Every row belongs to one group in each of 4 separate groupings. Each group adds its own fixed numbers to the row, and there is some noise. The rows also spread widely along 14 directions, which tell nothing about the answers.
In the rows, 100 means zero.
Known rows, each followed by its group in each grouping:
[ 70, 122,  89, 107, 118, 127, 116,  94,  69,  98,  96,  80, 122,  84,  83,
  78,  81,  84,  60, 119,  96,  83,  72, 110,  82, 116,  89,  99, 119,  75,
  66, 115, 106, 131, 122, 116,  92,  89, 112, 119,  93]  k928 C (2) k21
[ 88, 128, 117, 110, 103, 122,  89, 121,  73,  79, 103, 123, 105,  87, 100,
 106,  94,  87,  91,  74,  95, 109, 101, 100, 139, 121,  77,  95,  70,  88,
  78, 130,  99, 110, 113, 156, 111, 126,  86,  91, 105]  k928 Z (1) k857
[ 99, 105,  82, 103,  94,  76,  87, 108, 105, 100,  94,  78,  89, 105,  88,
  78,  81, 113, 120, 105, 121, 108, 123, 108,  97,  83, 109, 130,  76,  53,
 111,  98,  99,  87,  86,  92, 104, 124,  73, 105,  85]  k73 Z (3) k286
[ 86,  91,  70,  89, 131,  88, 109, 112, 120, 107,  81, 104,  85, 108,  97,
  56, 105,  68,  94, 138,  99,  94,  73,  89,  89, 126, 106, 128, 129,  49,
  82,  94,  96, 122, 112,  91, 108,  80, 120, 110, 100]  k617 C (2) k884
[ 93,  92, 109, 108,  87,  98,  92,  93,  83, 108,  84, 108, 109, 112, 111,
 123,  96, 109, 116,  98, 109, 104, 108, 118, 100,  73, 107,  94, 101, 116,
 100, 119,  92,  79, 105,  90, 115, 108,  97, 100, 113]  k617 D (3) k943
[ 90, 128, 103,  86,  99, 116, 113,  95, 107,  87,  88, 104,  92, 126, 112,
  92,  88,  86, 119,  94, 112, 103, 103, 112, 129,  79,  75, 121, 110,  99,
  92, 129, 140, 105,  79, 134, 100, 107, 110, 131, 113]  k73 M (1) k286
[ 96,  98, 108,  87, 100, 106, 115,  98, 130, 104, 111,  86,  93, 109, 107,
 101, 109,  86, 108,  99,  96,  94, 113, 104,  85,  84, 114, 110, 130, 117,
 115, 100, 110, 102,  89,  95,  84,  73, 109, 103, 116]  k617 M (0) k88
[117, 104,  95, 102,  94,  98, 105, 107, 126, 118, 120,  75,  91, 113,  99,
  87,  95, 122,  98, 118, 101, 102, 113, 110,  91, 105, 106, 134,  85,  66,
  93,  84,  94,  98,  88, 114,  77, 119,  78, 100,  75]  k617 D (4) k943
[ 93, 124, 103, 101, 114,  68, 104, 117, 101, 111,  93,  63, 114, 101,  76,
  78,  67,  89, 104,  92, 106,  94, 109,  99,  69,  79, 127,  90, 101,  95,
  82, 117, 105, 117,  75, 101, 113,  86,  90, 108,  99]  k617 Z (0) k88
[ 86, 131, 115, 124,  89, 125, 130,  93,  93, 106, 120,  50, 104, 103,  82,
  90,  85, 127,  77,  98,  78,  94,  90, 114, 103,  86,  94, 107, 102,  82,
  79, 104, 120, 131,  82, 119,  76, 111,  90, 110,  74]  k617 D (4) k884
[ 94, 102, 104,  99, 119, 110, 104,  94,  95, 103, 113,  76, 126,  84, 101,
  81, 106, 104,  83, 111, 100, 104, 111, 107,  77, 104, 116,  98, 120, 107,
  96, 100,  85, 110,  93,  76,  90,  68,  88, 100,  96]  k617 Z (0) k21
[ 71,  94, 101, 113, 101, 116, 142,  73, 129,  84,  95, 109, 119,  93, 129,
 101, 118, 100, 105,  98,  90,  74, 106, 105,  90, 105, 113,  95, 122, 113,
 128,  74,  92, 115,  81,  51,  96,  67,  91,  88, 115]  k73 C (1) k857
[ 79, 102, 113, 111,  71, 111, 115, 106,  99,  83,  95, 102,  70, 109,  98,
  97,  93, 100, 102,  93,  88, 101,  96, 103, 142,  87,  84, 111,  97,  82,
  97, 117, 107, 116, 101, 115, 100, 136, 122,  89, 113]  k73 M (4) k88
[ 99,  88, 121, 114, 108, 110, 116, 110,  77, 110, 120,  64, 114,  80,  83,
 101,  92,  96,  68, 107,  85, 104,  77,  99,  86, 105, 112,  81, 117, 101,
  53, 124,  91, 124, 109, 118,  95,  80, 135,  84,  91]  k617 M (2) k884
[ 79, 106, 103, 131, 108, 122, 137,  81,  94, 106,  90, 100, 112, 105, 118,
  92, 108, 113,  83, 117,  77,  85,  65, 109, 103, 123,  99,  88, 115,  96,
  75,  91,  96, 132, 103,  91,  99,  99, 104, 103,  88]  k617 M (4) k884
[ 59, 123, 109, 122, 106,  88, 126, 105,  90,  63,  83,  99, 117,  73,  93,
  63,  84,  89,  99,  70,  92,  95, 109,  89, 134, 100, 103,  77,  91,  86,
  99, 116,  95, 147,  65,  74, 131,  97, 100,  74, 117]  k617 Z (1) k884
[ 96, 101, 126,  95,  79, 105, 100, 107, 103,  87, 102,  95,  89, 109, 113,
  84, 105, 105, 106,  96,  93, 122, 127, 108, 132,  67, 103, 110, 108, 115,
 110, 113,  91, 109,  75,  81,  97, 104, 111,  87, 119]  k73 Z (2) k943
[104, 100, 121,  89,  84, 131, 109, 103, 125,  92, 124,  95,  99, 101, 121,
  96, 115, 102,  83, 109,  94, 105, 127, 115, 115,  92,  93, 120, 111, 120,
 110,  99,  89, 105,  95, 104,  71,  94, 106,  89, 110]  k928 D (0) k21
[ 62, 125,  80,  94,  89, 101,  93,  85,  81,  87,  77, 112,  89, 114, 112,
  72, 106,  99,  99, 125, 110, 105,  98, 118, 117,  64,  91, 115, 118, 110,
 119, 108, 102, 117, 106,  69,  96, 106,  93, 129, 105]  k73 Z (3) k88
[ 67,  96, 102, 109, 105, 115, 107,  94,  71,  95,  78, 113, 112, 100, 102,
  91,  94,  80,  80, 109,  90,  96,  86, 106, 103, 111, 105,  88, 117,  95,
  88, 117,  79, 117, 133,  82, 115, 102, 115,  93, 118]  k73 M (3) k857
[ 99,  95,  83, 117, 101,  91,  84,  95, 105,  99,  99, 115,  94, 100, 111,
 107, 115, 122, 121, 114, 110,  95,  94, 108, 100, 100, 101, 118,  84,  82,
 116,  83,  97,  82, 108,  97, 104, 112,  68, 101,  84]  k928 M (0) k884
[ 77,  96, 113,  98,  83, 133, 119,  92,  91,  90, 111,  78, 102,  91,  96,
 104,  94,  91,  77,  99,  91,  92, 110, 110, 104,  88,  94, 105, 121,  97,
  98, 112, 102, 110, 106, 100,  83,  95, 121,  95, 118]  k928 C (2) k88
[ 86, 101, 102,  75,  95,  99, 126, 110, 120,  91, 102,  92, 103, 104, 113,
  62,  83,  73,  67, 128, 111,  99, 113, 108, 108,  90,  98, 109, 120, 111,
  75, 116,  89, 138,  92,  98,  90,  92, 152,  99, 118]  k73 M (1) k857
[ 90,  99, 115,  91, 105,  87, 125, 121, 133, 106,  85,  77,  76, 125,  78,
  74,  81,  59, 111,  85,  75,  95, 105,  86,  92,  93, 125, 107, 130,  75,
  90, 114, 102, 127,  85,  95, 113,  92, 132,  91, 135]  k73 M (4) k943
[ 91, 105,  92,  84,  96, 127, 101,  89,  92, 108, 110,  65,  95, 108,  81,
  98,  91,  92,  83, 118, 114,  95, 102, 123,  81,  78,  87, 129, 128,  82,
  89, 117, 121,  95, 111, 121,  75,  92, 116, 132,  98]  k928 D (2) k21
[ 87,  93,  86, 109, 106, 117, 107,  86,  98,  95,  91, 133, 104,  96, 129,
 101, 131, 105,  96, 132, 113,  92,  70, 107, 112, 119,  85, 106, 114, 109,
  87, 101,  94, 105, 115,  96,  98,  89, 106, 110,  98]  k73 D (4) k943
[ 86, 114, 108, 101, 110,  98, 119, 108, 107,  89,  76, 103,  80, 115, 105,
  71,  99,  86, 121,  99,  97, 109,  86,  95, 141,  90,  88, 111, 117,  84,
  77, 128, 125, 125,  70, 112, 124, 102, 130, 112, 111]  k617 Z (2) k943
[ 86, 104, 114, 119, 106, 103, 112,  96,  94, 105,  84,  85,  99, 111,  94,
  82, 100, 101, 106,  94,  72, 104,  99,  99, 100, 105, 122,  99, 116,  78,
  99,  96,  88, 119,  90,  68, 115, 100,  87,  89, 105]  k617 Z (2) k943
[102,  84, 103, 110, 101, 104, 130,  83, 107,  93,  98,  83, 130,  90, 127,
  71,  96, 129,  92, 136, 116, 104, 107, 110, 112, 106, 102, 105,  99,  96,
  67, 102,  90, 120,  61,  63, 109,  94, 123,  91,  85]  k928 M (1) k286
[ 95, 110,  84, 109, 119,  93, 104, 102,  99,  82, 101,  96, 108,  76,  98,
  74, 101, 116, 111, 112, 130,  98,  85,  96, 127, 113,  80, 117,  84,  62,
  75, 118, 124, 109,  72, 118, 113,  98, 100, 107,  73]  k617 D (0) k884
[ 73, 139, 111, 107,  98, 109, 109, 100,  86,  98,  97,  88, 117, 106,  92,
  82,  86,  92,  80,  91,  83,  96,  98, 109,  95,  75, 105,  89, 111, 118,
 102, 109,  97, 134,  97,  93,  91,  90,  85, 106, 105]  k73 D (1) k884
[ 89,  74, 116, 107,  98, 121,  98,  95,  93,  92,  78, 123,  92, 116, 117,
 100, 116, 101, 113, 107,  98, 110, 105, 104, 141, 111,  91, 119, 108,  72,
 100, 113,  88,  92, 104,  77, 123, 119, 109,  86, 121]  k928 D (0) k884
[ 73, 108, 104, 117,  87,  89, 106,  98,  83,  71,  98,  94, 109,  66,  91,
 106,  92, 102, 108,  76, 116,  91, 110, 101, 114,  76,  94,  84,  93, 105,
  97, 128, 108, 109,  80, 101, 118,  94, 110,  91, 116]  k928 Z (4) k943
[ 76, 116, 100,  97, 118,  80,  89, 123,  92,  74,  75, 141, 106,  90, 106,
  70,  98,  61, 107,  81, 100, 108, 102,  83, 129, 111, 102,  84,  94, 101,
  97, 127,  86, 124, 106,  97, 137,  90, 107,  81, 131]  k617 M (1) k286
[ 96,  84,  92, 105,  99, 102,  92, 104,  85,  85,  98, 131, 111,  87, 127,
  98, 103, 105,  90, 120, 123, 108,  98, 108, 131, 119,  83, 106,  80,  91,
  80, 112,  81,  96, 114, 112, 108, 117, 111,  86,  99]  k617 M (1) k884

New rows, each followed by its group in each grouping:
[ 91, 103, 110, 110,  93, 125, 117,  91,  86, 117, 105,  67, 107, 108,  87,
 122,  84, 103,  84, 105,  91,  86,  89, 117,  75,  92, 102, 100, 114,  90,
  75, 110, 108, 100, 111, 117,  85, 104, 102, 115, 100]  k928 C (4) k88
[ 80, 124,  92,  90, 104,  94,  86, 105,  95,  68, 112,  81,  96,  86,  76,
  66,  92,  92, 108,  81, 107, 113, 120,  95, 113,  76, 100, 121, 104,  71,
 121, 116, 118, 115,  77,  91,  94,  88,  84,  98, 105]  k73 M (1) k884
[ 78,  90,  99, 126, 119,  95, 108,  92,  91,  99,  76,  96,  90,  98,  74,
 112, 107,  88, 136,  76,  92,  86,  67,  87,  94, 104, 110,  97, 120,  54,
  97, 117, 124,  97,  97,  95, 134,  84,  99,  99, 106]  k617 D (2) k884
[107,  90,  98,  75, 110, 108, 107, 100, 127,  85, 103, 109,  98, 101, 130,
  68, 123, 101, 111, 124, 125, 116, 117, 100, 134, 105,  86, 131, 117,  94,
  94, 115, 109, 103,  70,  91, 101,  78, 121, 104, 106]  k617 D (0) k286
[ 83, 114, 101, 106, 108,  92,  97, 104, 100,  81,  80, 133,  94, 100, 111,
 111, 113,  81, 133,  76, 109,  96,  93,  95, 119,  90,  95,  94, 103, 115,
 109, 119, 111, 100,  90, 113, 125,  87,  95, 104, 124]  k73 Z (1) k943
[ 92, 134,  87,  93, 101,  85, 113, 103, 129, 104,  92,  97,  95, 119, 119,
  73,  94, 101, 112, 114, 105,  96, 115, 114,  97,  78, 105, 116, 102, 111,
 106,  89, 108, 114,  73,  99,  92,  98,  85, 124,  94]  k617 Z (3) k943
[ 90, 126,  97,  95,  95, 120, 105,  95, 103,  95, 106,  81,  83, 109,  90,
 104,  99,  98, 110,  99, 107,  97,  93, 116, 109,  75,  76, 125, 113,  91,
  93, 123, 142, 100,  93, 140,  85, 100, 108, 133,  92]  k928 D (3) k21
[ 67, 138, 106, 117, 106, 132, 121,  90,  88,  88,  87, 116, 107, 113, 112,
 100,  98,  92,  97,  85,  78,  88,  85, 108, 124, 104,  80,  99, 104,  97,
 100, 105, 119, 122, 101, 121,  99, 108,  80, 113, 107]  k617 C (1) k884
[116, 109, 103,  95, 106,  77,  77, 121, 103, 106,  98,  97, 109, 111, 101,
  78,  85, 105, 106, 111, 106, 120, 116, 101,  90,  95, 125, 107,  78,  92,
  94, 101,  75,  97,  90,  86, 105, 107,  72,  90,  92]  k73 M (1) k88
[ 85,  81,  90,  93, 103,  88, 114, 108, 108,  95,  76, 124, 111, 101, 125,
  77,  87,  75,  89, 131, 120,  93,  98, 106, 106, 108, 102, 100, 106,  96,
  80, 107,  78, 111, 105,  84, 116, 100, 141,  90, 123]  k73 M (2) k884
[107,  78, 116, 103,  88, 110, 109,  97,  99, 116, 119,  76, 105, 106, 106,
 107, 104, 111,  75, 129,  95, 109,  96, 115,  87,  82, 108, 103, 120, 121,
  77, 103,  83, 109, 106,  95,  82,  91, 127,  94,  95]  k928 M (1) k884
[ 67, 105,  94, 115, 123, 104, 126, 100, 111,  95,  66, 135,  93, 106, 107,
  89, 110,  64, 108,  94,  84,  76,  65,  88, 110, 129,  99,  92, 121,  81,
  91, 106, 106, 127, 113, 102, 130,  87, 113,  98, 119]  k617 D (2) k857
[ 70, 134,  92, 112, 109, 121, 106,  97,  89,  99,  73, 130, 112, 121, 119,
  78,  92,  85,  86, 111,  80,  89,  89, 113, 107, 115,  94, 106,  98,  85,
 108,  83,  85, 117, 120,  94,  99, 118,  64, 112, 105]  k73 C (2) k884
[ 81, 125,  90, 100, 121, 106, 108,  92,  99,  85,  80,  97, 119, 102, 111,
  51,  93, 105, 101, 113, 109, 103, 116, 109, 119, 110,  96, 119,  98,  64,
  99,  97, 103, 120,  72,  72, 112, 104,  75, 112,  96]  k928 Z (0) k884
[ 95,  93,  70,  88, 119,  98,  98,  99, 106, 104,  99,  93,  94,  98, 106,
  61, 115, 102,  82, 151, 120, 108,  88, 106,  92, 119,  93, 131, 117,  69,
  79,  98,  91, 112, 108,  90,  87,  89, 108, 119,  79]  k617 Z (4) k21
[ 93, 109, 115, 106,  82, 107, 105, 111, 103, 101, 115,  74,  67, 113,  87,
 102,  94, 108, 104,  90,  90, 106, 106, 109, 121,  80,  89, 125,  96,  77,
  97, 116, 119, 105,  97, 141,  90, 131, 102, 106,  94]  k617 Z (0) k857
[108, 115,  86, 102, 111, 114,  79,  90,  75, 102, 100, 122, 132, 101, 125,
 113, 102, 115,  94, 124, 128, 103,  98, 122,  93, 109,  90, 105,  82, 113,
  85, 102,  95,  82, 116, 123,  95, 106,  71, 121,  83]  k928 M (1) k943
[ 90, 124, 109, 107, 103, 111, 115, 104, 104,  79,  83, 116,  83, 114, 119,
  78, 103, 100, 126,  96,  94, 112,  88, 100, 159, 100,  78, 113,  98,  89,
  82, 126, 129, 121,  73, 121, 119, 117, 116, 110, 103]  k617 M (3) k943
[ 99,  83, 104, 122,  71,  99, 123,  94, 124, 107, 115,  90,  95,  92, 115,
 109, 106, 122,  90, 123,  96,  82, 102, 112,  95,  87, 110, 103,  92, 110,
 102,  74,  81, 107,  94,  88,  84, 109, 105,  79,  84]  k928 D (2) k88
[ 96, 130,  85, 107, 121,  99, 105, 106, 111, 117,  92,  94,  97, 119,  96,
  68, 106, 101,  92, 128,  89,  97,  70, 102,  83, 107, 107, 115, 110,  83,
  81,  88, 101, 126, 101, 100,  89,  89,  78, 123,  75]  k73 D (4) k884
[ 95, 107,  92,  75,  97,  96,  91, 119, 119, 105,  97,  98,  90, 116,  93,
  74,  83,  70,  91, 111, 106,  99, 124, 107,  92,  97, 105, 129, 105,  73,
 104, 100,  88, 104, 112, 108,  94, 110, 103, 100, 119]  k928 D (2) k943
[ 96, 125,  97,  93, 102, 108,  87, 114,  72,  95, 104,  84, 113,  94,  92,
  76,  73,  99,  81,  99, 119, 116, 123, 110, 113, 107,  87, 112,  81,  68,
  74, 129,  99, 102, 102, 131,  98, 122,  85, 111,  96]  k617 Z (4) k286
[ 91, 114, 110,  92,  83, 100, 107, 118,  98, 116, 103,  97,  91, 116,  93,
 120,  84,  71,  81,  94,  99,  89,  94, 114,  92,  78,  94,  94, 110, 122,
  76, 131, 107, 108, 124, 153,  92, 103, 127, 112, 117]  k617 D (4) k857
[ 88, 113,  99,  89, 112, 135,  99,  75,  81, 105, 102,  65, 108, 117,  87,
  87, 102,  99,  96, 108,  95, 107, 102, 115,  77,  81, 105, 123, 146,  88,
 106, 107, 120,  99, 100,  82,  80,  75,  88, 132, 102]  k73 M (2) k943
[105,  80, 115, 115,  92,  98, 124, 110, 148, 109, 101, 112,  91, 111, 121,
 129, 108,  94, 121,  95,  93,  76, 108, 103,  97, 109, 110, 105,  92,  98,
 107,  81,  90,  89,  94, 113, 104, 104, 102,  76, 113]  k928 D (0) k884
[ 78,  91, 106, 114, 116,  83, 127, 102, 119,  99,  79,  86,  84, 101,  70,
 110,  96,  64, 132,  69,  83,  76,  76,  80,  77,  96, 124,  86, 129,  76,
  96, 114, 122, 115,  88,  97, 131,  73, 123,  90, 125]  k928 M (1) k88
[ 80, 143,  96,  90, 112, 122, 108, 107, 105, 100,  95,  96,  91, 127,  91,
  64,  91,  77,  82, 107,  83,  98,  90, 106, 107, 102,  89, 124, 113,  79,
  94, 104, 112, 134, 104, 123,  82, 106,  86, 124,  98]  k73 D (1) k884
[102, 107, 121, 110,  98,  82, 102, 118, 103, 103, 103,  77, 111, 101,  86,
  94,  72,  99, 108,  76,  91, 103, 126, 101,  93,  90, 123,  93,  83,  88,
  96, 109,  88, 103,  83, 101, 115, 113,  87,  78, 112]  k617 M (0) k943
[101,  94, 107, 114, 122,  94, 125,  92, 107, 116,  82,  95, 132, 109, 119,
  96,  93, 101, 104, 111,  98,  93,  98, 106,  75, 119, 126,  85, 107, 103,
  75,  94,  79, 110,  80,  72, 120,  84,  91,  95, 100]  k617 Z (1) k943
[ 77, 114,  89,  99, 120,  95, 116, 108, 114,  75,  78, 122, 100,  95, 116,
  55, 101,  82, 105, 112, 110,  95,  98,  92, 133, 121,  88, 112, 101,  75,
  91, 109, 100, 130,  83,  92, 123, 103, 109,  99, 113]  k73 Z (0) k943
[100,  87, 125, 122,  95, 111, 112, 107,  94,  77, 109, 101, 106,  71, 111,
  86, 116, 120,  96, 105,  95, 115,  91,  93, 141, 107,  95,  93,  93, 102,
  79, 118,  86, 121,  77,  85, 110,  92, 120,  65,  93]  k73 D (2) k21
[ 98, 115,  99,  86, 114,  87,  87, 111,  97,  85,  93, 111, 139,  84, 107,
  94,  86,  84, 112,  86, 132, 103, 129, 104,  97,  92, 104,  92,  86, 111,
  96, 124,  98,  92,  76,  98, 117,  74,  87,  97, 120]  k928 D (1) k884
[ 99,  95, 112, 119,  80, 100, 103, 103, 116,  93, 109, 112,  96,  93, 118,
 121, 113, 113, 117,  90,  98,  96, 107, 105, 112,  85, 103, 100,  86, 115,
 121,  92,  92,  90,  91,  99,  95,  98,  87,  76, 102]  k73 D (2) k884
[ 87, 111, 101,  87,  76, 128, 101,  94, 109,  76, 120, 113, 115,  87, 128,
  94, 107, 102,  75, 102, 113,  98, 145, 118, 120,  98,  84, 115,  91, 117,
 123,  96,  84,  99, 104, 101,  72, 103,  87,  89, 117]  k928 D (4) k286
[113,  99,  86,  84, 111,  95, 104, 120, 134, 114, 109,  98,  88, 112, 109,
  67, 101,  85,  79, 139,  98, 101, 102, 103,  87, 124, 107, 129, 103,  78,
  81,  84,  78, 117, 113, 115,  82, 103, 108,  99,  94]  k928 M (4) k943
[102,  87, 115, 104, 101,  98,  98, 103,  82,  98,  77, 112, 126, 106, 121,
 101,  87, 103, 105, 104, 113, 114, 114, 113, 114, 102, 106,  90,  92, 102,
  73, 123,  81,  90,  91,  81, 128, 106, 110,  88, 119]  k928 M (4) k884
[ 80, 103, 118, 105,  99,  97, 118, 106, 104,  86,  73,  96,  84, 116, 103,
  69, 100,  94, 117,  95,  89, 115, 101,  96, 139,  84, 100, 108, 120,  84,
  90, 124, 105, 126,  66,  69, 124, 100, 124,  97, 122]  k73 Z (4) k884
[ 92, 124,  93, 102, 108,  87,  86, 102,  96,  91,  90, 123, 130,  87, 121,
  97, 101,  95, 109,  97, 116,  94, 118, 109,  86,  89, 111,  85,  91, 133,
 112,  98,  85,  97,  92,  89, 110,  77,  68, 102, 110]  k928 Z (2) k943
[ 77, 118,  97,  99, 100, 119,  97,  78,  82, 105,  87,  99, 119, 119, 110,
  82, 100, 107,  87, 114, 101, 101, 112, 122,  96,  86, 100, 110, 119, 104,
 112, 100,  95, 104, 109,  71,  95,  98,  73, 121, 104]  k617 D (0) k286
[ 67,  95,  84, 106,  92,  97, 125,  83, 120, 114,  62,  95,  74, 136,  88,
 105,  91,  79, 117, 107, 101,  70,  88, 114,  82,  80, 102, 121, 130,  66,
 110,  99, 116, 100, 113,  86, 110, 111, 115, 124, 122]  k928 D (4) k21
